There are 2 nested groupings, the coarsest first. Each group lies inside one group of the grouping before and may be the whole of it. The rows also spread widely along 3 directions, which tell nothing about the answers.
In the rows, 128 means zero.
Known rows, each followed by its group in each grouping:
[114 127 138 166  97 108 127 120 162 174 106 121 131 116]  K_720 K_831
[126 135 127 166  88 130 173 137 138 148 108  98 125 148]  K_254 K_385
[148 191 109 145  75 119 143 126 120  89 101  98 121  97]  K_254 K_481
[133 138 158 141 120 103 131 119 175 210 112  99 167 100]  K_254 K_2
[ 95 122 132 154  67  72 156 112 142 147 107 120 121 111]  K_720 K_953
[131 120 133 176  82 126 199 116 123 148 113 122 119 182]  K_254 K_2
[102 102 163 161  87  79 173 107 154 217 120 108 151 115]  K_254 K_385
[133 140 146 154  86 104 169 112 143 161 109 108 144 130]  K_254 K_2
[150 129 142 169 119 137 152 136 150 178 114 102 133 154]  K_254 K_2
[170 169 152 132 143 130  93 136 177 179 108  74 167  79]  K_254 K_2
[185 177 127 159 142 175 114 150 150 137 107  80 134 126]  K_254 K_2
[111 141 128 153  77  99 134 108 143 142  96 118 136  92]  K_720 K_831
[148 166 104 171 115 175 125 154 137 102 106 101 101 139]  K_720 K_831
[120 132 127 160 104 103 133 135 146 160 104 109 112 119]  K_720 K_953

New rows. What belongs after each?
[151 156 128 150  87 125 161 120 130 117 108 105 132 132]  K_254 K_2
[123 144 120 165 110 131 133 131 152 155 102 114 128 117]  K_720 K_831
[115 127 142 156 104  98 121 119 165 198 103 118 151  90]  K_720 K_831
[105 121 131 161  97  93 149 126 152 168 114 114 117 121]  K_720 K_953
[109 129 130 166  98 114 129 126 151 166 104 111 135 107]  K_720 K_831
[105  95 159 163  64  69 194  88 140 185 106 133 141 141]  K_254 K_2
[141 129 143 164 108 125 153 123 149 175 114 107 139 149]  K_254 K_2
[113  81 140 211 130 165 175 150 146 207 114 134  93 221]  K_720 K_831
[105 111 135 171 112 108 146 143 157 193 108 112 116 140]  K_720 K_953
[ 94  69 141 205 107 127 203 139 144 197 117 140  86 220]  K_720 K_953
[137 108 144 177 110 145 174 130 146 190 109 104 120 188]  K_254 K_2
[123 142 132 156  92 111 160 125 144 169 110  95 142 120]  K_254 K_385
[111 135 127 168  92  95 141 125 137 147 108 114 112 120]  K_720 K_953
[163 186 127 135 111 118 103 126 155 136 100  75 158  76]  K_254 K_2
[117 107 139 170  58 100 204 103 120 156 103 129 130 171]  K_254 K_2
[127 137 135 161 115 116 120 127 161 183 105 114 136 101]  K_720 K_831
[ 88  90 142 165  81  82 171 102 152 197 106 141 133 128]  K_720 K_831
[149 167 119 165 102 146 147 144 130 125 110 104 123 138]  K_254 K_481
[115 114 144 161 138 107 130 139 168 209 110 108 131 123]  K_720 K_953
[118 136 123 176  95 123 134 132 147 147 100 114 122 125]  K_720 K_831
[174 222 114 121  97 131  97 133 144  74  98  73 150  54]  K_254 K_2
[115 148 129 142  74  78 124 112 148 140  99 110 145  61]  K_720 K_831
[105 108 124 176  75 115 181 118 139 149 101 138 109 159]  K_720 K_831
[145 191 122 120  72  89 117 106 146 104 107  94 161  58]  K_254 K_2
[145 161 136 145 103 115 132 120 156 153 105  94 153 101]  K_254 K_2
[ 96 120 125 165  62  72 166 114 133 146 112 124 113 130]  K_720 K_953
[143 154 133 161 100 133 156 126 141 136 105 101 126 138]  K_254 K_2
[125 121 133 183  95 142 198 134 144 162 118 110 123 181]  K_254 K_385
[ 87  87 156 171 114  80 164 126 165 237 124 127 129 141]  K_720 K_953
[ 89  90 157 176 103  76 171 121 148 219 116 122 116 148]  K_720 K_953
[131 121 137 183 112 148 180 135 139 184 121 115 107 187]  K_254 K_481
[147 167 134 149 159 131  84 159 177 187 112  87 138  93]  K_720 K_953
[131 145 134 161  88 121 164 138 141 147 112  97 129 127]  K_254 K_385
[117 125 134 171 121 106 143 143 154 181 109 111 117 137]  K_720 K_953
[121 115 150 173 134 133 131 136 161 202 106 116 131 136]  K_720 K_831
[119 143 117 160  96 114 137 134 141 131 109 114 112 119]  K_720 K_953
[141 144 126 160  79 132 177 130 125 123  98 115 116 154]  K_254 K_2
[158 152 139 156 122 138 129 135 152 162 112  89 148 123]  K_254 K_2
[150 129 133 178 116 157 170 141 133 159 108 110 119 184]  K_254 K_2
[155 177 127 153 121 146 129 144 137 142 110  89 131 118]  K_254 K_481
[103 123 135 157  97  82 150 122 145 172 113 112 120 119]  K_720 K_953
[128 149 124 157 104 112 133 137 138 145 112 108 120 119]  K_720 K_953
[141 150 143 154 124 125 128 139 167 193 117  84 150 114]  K_254 K_385
[141 155 150 153 130 136 116 141 168 201 114  76 153 101]  K_254 K_385
[131 133 146 163 106 116 147 127 159 198 115  94 144 120]  K_254 K_385
[ 92 123 140 144  53  70 142  95 147 155 100 134 146  74]  K_720 K_831
[148 126 134 176 107 142 161 137 146 177 109 105 135 172]  K_254 K_2
[ 99 133 123 160  53  76 173 118 117 128 108 123 115 123]  K_720 K_953
[124 146 135 149 110 121 116 137 158 174 105 105 146  89]  K_720 K_831
[140 185 115 128  42  84 139 101 127  72  93 106 153  77]  K_254 K_2
[135 149 131 137  72  98 147 100 145 138 105 104 154  94]  K_254 K_2
[107 122 117 167  73 101 165 131 122 128 108 129 103 146]  K_720 K_953
[154 148 131 181 128 167 165 149 128 163 116 101 106 185]  K_254 K_481
[120 135 115 172  76 136 146 130 137 120 103 124 109 126]  K_720 K_831
[146 119 143 171 107 134 170 131 145 174 112 102 127 155]  K_254 K_2
[ 95 147 137 128  61  34 128  97 151 150 106 113 153  43]  K_720 K_953
[141 189 116 141  77 107 126 127 146 111 106  81 150  64]  K_254 K_385
[147 167 131 139  73 104 149 115 130 120 102 104 141 102]  K_254 K_2
[116 163 115 143  56  94 133 116 128 107  98 120 132  82]  K_720 K_831
[153 140 135 174 110 141 163 130 141 160 107 107 126 165]  K_254 K_2
[133 177 115 138 101 109 109 139 149 117 103  93 129  78]  K_720 K_953
[123 129 131 164  75 110 177 114 121 144 106 121 135 152]  K_254 K_2
[142 150 133 147  88 114 142 119 144 135 100 103 146 114]  K_254 K_2
[140 160 130 159  98 136 155 127 129 143 111  97 122 136]  K_254 K_481
[140 171 119 155  80 127 143 137 130 112 108  81 128 109]  K_254 K_385
[141 127 133 167 170 146 116 160 186 225 117  91 129 139]  K_720 K_953
